The first 7 rows are patterns. Each new row is the sum of 2 different patterns, raised or lowered, with some noise. Before adding, each is slid sideways (what falls off one end comes back at the other), maybe read backwards, and multiplied by a number that may be negative. Names go in the order of the patterns.
Known rows, each followed by the names of its patterns:
[ -6  -7  -2  11   6   3 -10  -3  11 -22 -20  20 -11  19  17  -2  16 -15
  14  -3 -21   6  -1  -5  -3  -4   6 -18  -6   4   9  22  -3  19 -15  -7
  14  10 -10 -14  -4 -15  -9   9   4] => F
[  9  -5 -16  17  -1  -9   1 -10   2  -8  10  16  -5   8  -7  -7  -6  12
  -1   0  14  -5  -9  -7   8 -18  14   2   4 -15  -5   0 -10  -6   8   3
  19  12  14  -5  -5  21  -9 -20  12] => A
[ 13  17   8  -1   2   6 -17 -13 -14   9 -17   4 -17  22  11 -19  10   3
  17  -1   4  20   1 -16   0 -17  -8  22  -4   7  -3  -9   5   4 -19 -22
 -17 -18 -19   3   5 -14  17 -12   1] => J
[  1   9  -6   8 -18  -1 -20  -1 -14  -6 -22  -1 -20  22   6 -15  -6  10
  -2  18  13  10   3 -22  -3 -10  -4  21  22  -5 -10   1  18  13  14  -2
  12  17 -19   0  16  20   0  17  22] => Z
[ 22 -15  12  10  -8  22 -12 -11  -6  -6  20   6  -6  -3 -17 -16   9  -5
   1  -8  14  19   6   4   5 -14  -7  13  -6  -7 -10  17 -21 -13  -5  11
  -4   0   8   3  14   8  -3  20   8] => M
[  5  15   8   3  -4 -10 -19  -8   3 -22  11  19   8  11   9  -7  20  20
 -14  14 -12  -6   2  13   4  -6 -18   7 -14  -4   9  14   2  -2  13  -8
 -21 -11 -10  10 -18  -1 -11  11  13] => W
[  8  -6  10   1  16 -10   4   6  22  -6  12 -22  16 -10 -14   5 -20 -11
  -8 -13  -6  19   4   1  17 -13 -19 -14  -7  12  14   4  14  11  16  18
  -8  15  13 -13  -4  -2  10  15  -8] => X

New rows. What belongs after each?
[  1  11   5  20  10  -8  15   8   4 -19  13  27 -21  22  21  -8   5 -20
  12  -4  -2  18   4   8  18  -1   7 -18  18   1  16  26   7   4  -2   3
   3  15   7   4  -4   1 -14   2  16] => F A
[-47 -51 -43 -26 -40  -9 -56 -27 -28 -29 -31 -23 -31 -29 -34 -46 -46 -32
 -37 -33 -31  -9 -30 -46 -32 -30 -26 -34 -18 -30 -36 -37 -23 -61 -45   1
 -39 -31 -23 -30 -13 -27 -41 -53 -53] => A J
[-23  -4 -15   9 -13   0 -14   6  -4 -24 -15   9   2  -3  -5   3  -6   1
  -5 -10 -32  -7 -37 -20 -27 -22 -29 -18 -33  14   5  -9  -5 -11 -11   5
  -9   2   2 -21  -5  -4 -15  16  15] => Z X
[-10 -16 -18 -15 -25   1  11 -25  13 -24  17   7  11  18 -15  16  19  -7
  -3 -25   8  -6  10   3  38   7  -9  12  15   8 -12   4  19   1   1  10
 -20   2  29   8  -3  18   7  12  -1] => J M
[-14  -3   6  26  20  -3  28   7  44  30   5  21  -4  -4   9  19  39  21
  23  23  10   8   0   3  20  -3  22   7   0  10   9  10  13 -19  20  43
  14  13  36  22  11   9  -5  -8  10] => M W
[-11 -10 -14   9  -4  11  -6   1   4   3   5   6  -2   2  -9  -8   6 -11
  -3  -8   0 -18  -3   5   9  11  11   6  -7 -12  -9   1  -3 -23  -3   1
   7  -4 -18   0  -4 -19 -19 -10 -21] => Z X
[25  5 19  1 33 33  5  8 12 11 11 10  7  8 13 25  9 18  6 38 36  9 41 36
 22 12 28 32 21 19 14 12  7 18 13 31 42  8  0  6 -7  3 25 14 19] => Z X
[-25   0 -30 -15 -15 -27   0  -8  -2   2  12 -13   1  -5 -21  -9 -15   8
 -12 -16  13 -23   7  -4  -4   0   5  26  -8 -22  -5 -24 -31   2 -35  -2
  -4   1  22  -5 -24 -10 -23 -33  -3] => J M
[-36 -26  13 -21   6   4   2   7 -14 -16 -19 -10 -18 -22  12  -4   4 -23
  -9   4   2   6 -16 -13 -15 -15  -9  -2  13  -9   4  -5  -9 -17  -9  -8
   0 -22  10 -24 -31   8  -7 -29 -10] => F W
[-20 -23  -4 -17  -9  -8 -17 -23  -7 -34 -14 -43 -36 -30 -24 -25  -3 -33
 -20 -32 -24  -1 -14  -2 -10 -21   6 -13 -13 -13  -6 -11 -10  -5  -9 -22
 -17 -26 -18 -25  -8 -32 -28 -36  -9] => Z M
[ 11  -3   8   5   2 -12 -10  -8  -9   2 -18   1  -2 -15   4  -5  15   3
   1   0 -18  13   6  -2   5 -25  -1  11  -1  16   8 -16  -1  -2  -6 -11
 -18   4  -9 -17  16   0  -1  -3  10] => J M
[ 14 -16 -18 -14  -9  11  -7 -18 -12 -24 -23   4  -2 -10 -19  12   4   9
   1   0 -20 -21   5 -12 -12 -17   4 -19 -26 -11   8 -18   3  -2   5  12
  -7   2  -3 -13  14 -18  -3   2  -9] => F M
[  1   5 -17  -4 -13   4  20 -18   9 -17 -19   7 -13   0  -6 -22 -19   2
  -4 -10  23  11 -10 -12  -4  -7  -4  -4  -6   0  -5  17  -7   7   0  11
   0  -9   2 -13  -1   3 -12  18 -21] => F W
[  4   8  16  26  -6  25  20   6  10  -7  19 -12  12  19  -6   8  22  26
   5  23  17  -6  12  21  20   5  14  -4   5  15  23   6  26  32  -1  13
  -7 -17   4 -11  26   3  -2  32  21] => F A
[-26 -24   5   5 -39   7 -35   5 -12 -22  18 -20  15  10 -28 -21  -5  -8
 -34  -8  13   7   9  -1 -23  20  27 -16  19  -9 -22 -18  12  12 -32 -20
 -22 -29 -14   8  23 -11  -6   8  -8] => F W
[-17   5  -2  -1   0  -2 -38   5  -5  -3   2 -19   0 -17 -11   3 -32 -19
 -20  -7  -2 -12 -16 -13 -14  -2 -22  -4  18   2 -27  10   9 -16 -24  15
   3 -16  -2  -5 -13 -19   7 -12  -9] => A M
[  7  45  15  35   9  34  45  29  35  18   5  24   7  11  27  16  39  40
  27  27  16  46  15  20   9  -2  10  17  27  14  13  48  37  48  27  47
   7 -11  20   9  10  22   1   9  18] => F W
[-11  13  20  34  13  15  42  14  35 -16  23   1  -5   9  -8 -19  -5 -20
  23  -7  17   7 -25 -17  20  -1  21   7  26  26  -7   6   2 -13  15  35
  -5 -12  -5  37  -5   3  -2  25  15] => Z M
[-23  13 -29  -8  -6 -28 -17 -27 -24  -3  18 -10  14  15  11 -16   0   2
 -34  -8 -32 -10  -6 -16  -2 -12   5   3  21  15  -9  -4 -19  -6 -26   2
  10 -28  -2 -14 -28 -33  -4   3  -3] => J W
[-15 -19 -14 -33  -5 -15 -21   2 -32 -18 -27 -17 -24 -13 -33 -17 -17 -27
 -21 -18 -10 -37   1 -23 -29 -40 -31 -14 -40 -26 -19 -10   4  -6   0 -20
 -23  -4 -34 -49 -15 -11 -37 -26   6] => A W
[-20 -19 -19 -30  -2 -23 -40 -15 -21 -13   2 -22 -10  -5 -10 -18 -41 -13
  -9 -37 -18 -31  -8 -20 -26 -35  -3 -24 -31 -19 -12 -14 -15 -40 -16 -24
 -24 -11 -32 -36 -40 -40 -32  -7 -19] => J W
[-33  23 -20 -21 -10 -24 -17 -23 -18   1  13  10   2  -1 -14 -26 -16  -6
   5   7  12  24  17  23  25 -14   9  18 -28   0  -7  -2   1 -17   5 -12
   2   6  20  -5  -5  11  15   0  -5] => J X
[  0 -14 -18  -9   4  16   0   3  -6   9   1  14 -15  13   5  11   0   1
 -21   5 -23 -10  -8 -11   0 -17 -13  -2  14  -2  -7  15 -11 -17 -16 -14
  14  20   5  19  13   7   8  -5  19] => F X
[  5  12 -11  31  17  21  22  -4  14  10  26 -31  10 -14   4 -11  14  -3
   1 -24  17 -27 -11  12  18  16 -13   2   0 -35 -23 -18   0 -19 -11 -19
  18  27  23  29  -5   2  -5 -25 -12] => W X
[-15 -21 -40  -7 -44 -35 -35 -24 -20   1  -9  -3   8 -27 -42 -17 -32  -1
  -1 -25 -18 -19 -19 -14 -21   2 -12 -30 -17 -22   8  -9 -36 -10 -33  -7
  -2   0 -26  -1  -8   9 -35   2 -20] => J X
[ 10  -7 -24 -21  -3  -1 -12 -11 -11  -6  16  -3   3 -13   4 -14   6 -28
  -1  10 -22  21  19  11  14   9 -22  10  12 -24  16   3   3   4  -1 -10
 -10 -27  -6 -23 -18   9  -3 -11   6] => W X
[ 23  11  26   8   3   1   1   2   5  -1  21 -13   4   8   1  13  13   6
  13  30   3   9  23  16   5   7 -10   4  14   0  10  13  -4  16   2   4
  11  13  22  -7  -4  16  -3  12   4] => J W
[30  4 37  4 -1 32  9 38  8 29 41 26 18 23 24 18  8 25 24 24  6 15 20  8
 41 35 23 27 36 27 20 35 28 12 20 12 28 30 16 25 19 17 21 15 25] => F J
[-14  16  28  -2  15  19  23  20   4  21   0  -9  25  18   2  20  12  15
   8  14   7  14  25   4  -5   5   6  -4  27  22   9  -9  21   8  22  14
  19   9  11  22  17   6   5  23  11] => F A
[-10  30   3  25  14   7  10   0   8   6  -7  -7   3  15 -25  18  10   4
   3   9  -7  -1   3 -10 -14 -15  13 -14   8  20  -2   6 -12  -7  -1  -5
  21 -18  -2   1  22 -18  -9   7   3] => A X
[ -2 -10  12 -18 -22  13 -12 -19 -23  -4 -19 -16   3  -4 -22 -17 -24  -8
 -15  -4 -16 -27   4 -14 -33   0 -16  15  -8 -10   9 -22   7 -14 -21 -12
 -21 -11 -17  -8  -1 -20 -22  -4  -2] => F A
[ 6  4  8 18 31 -6 23  4  4  9  3 16  5 -4 11 38 22 23 34 19 11 13  5 -6
 12  4 12 12 18 24  0 19 30 31 20  9 12  8 -1 11 14 33 14 25 20] => A W
[ 11   1   2  -3  -7  -2 -30 -13 -29  -4 -24  -2 -25   0  -4  -1  -2   2
 -15 -16 -14 -19  -5 -12 -32   6  -2 -11  -5 -10 -16  -1  -1 -15  10  -6
  -5 -15  -1  -8 -24 -18   4 -14  -5] => W X
[-17  -7   6  -5  -8  -4 -27  -9  -3 -27   9  20  21 -15  -5 -11  -5 -25
  -9  -6 -24  -3 -22 -32  -7   4  -4  -9 -24  14   3   2  -8 -10 -34   7
  -5   0 -11 -19  -8   3 -29  14 -14] => M X
[14 18 34 19 39 14  9 29 20 17 10 -5  7  9 13 41 22 16 23  9 11  9 36 25
 10  2 12 18  6  6 20 13 11 -6 13 -6 14  9  6 26 -1 35 26 34 22] => Z M
[  5 -11   5  20  10  -2 -13  -2 -20   1  16  -1  10   3  11 -15 -16  15
  11 -18   6  -8   6  -9   3 -18  -8 -14   1 -13   8   1  23   0   3   9
   6  -4  -5  11   6   4   6   4   8] => A Z
[ -5 -23   7 -14   8 -12   9  -4   1 -13  -7  -9   2 -22  -2 -15 -14  -3
 -21 -13  -3  -2 -29 -29 -18  -9 -18 -20   0  -8 -15 -30 -32 -20  -3 -17
  -3  -3 -30 -12 -26   2 -14  -4  -7] => Z X
[ -2  13   8   6 -17 -16  21 -11 -24  12   8 -21   0 -27  -7  19   6  29
 -29   4  19 -22  11  20  15  17  17  16  21   9 -21   3  -6  -8  -3   4
 -13   5  -2  15  -3  23   3   3 -16] => F X
[ 15   7  -7  -6   3   7  -3  27  17  -1  -1  10   9   7  12   8   5   4
  20   8  13   4  13   7   7  10  -4  16  17  -7  23 -11   3  10  -8  12
  -6  11  30  -6  16   0  -2  13  -3] => F W
[ -8 -29  -7 -28 -20 -37 -25 -28 -31   4 -15 -19 -21  -5   4 -11 -19 -12
 -28 -35  -5  -2  -9 -26 -33 -32 -11 -25 -40  -9 -12 -34 -20 -47 -26 -15
 -35 -12 -44 -11  -6 -22 -26 -14 -25] => F X
[ -4   8  -9  25 -10  26  20   9   9  23  -8  13  20 -14  -4  -5 -28 -17
 -10   1  21  14  10  13  -5 -24   2  -7   8 -20 -18 -26  -5   4 -12  15
  12  -3 -16 -11  -5 -30  -5  -4  13] => Z W
[ 10   6 -24  -2  -1   8   6  -2 -33  -2   5   1  10   5   4  13   8  17
   1  11  -1   6  13 -17   1  10 -21   3   9  -4   6   4  20  25  18 -24
  16  -9  -2 -25 -11  18  -1   9  -9] => J W
[-10   5  17   9  30  15   1  -1  12  14  -9 -20  10  -4  26  17   9  11
  -4   9  35   8  26  24 -17  25  16  15  14  27  29  17  10   1   4  10
  -1 -13 -21  29  -9  -6  12  23   3] => M X
[  1   3  26  -7  18   8  13   3  13  -4  -4  13  25  14  -4   1  25 -19
  -9  11  -6   4   4   6  28  26  33  21 -11   8   5 -17  20  24  27  11
  35   2  18  17   3  32  -2  25 -14] => A X
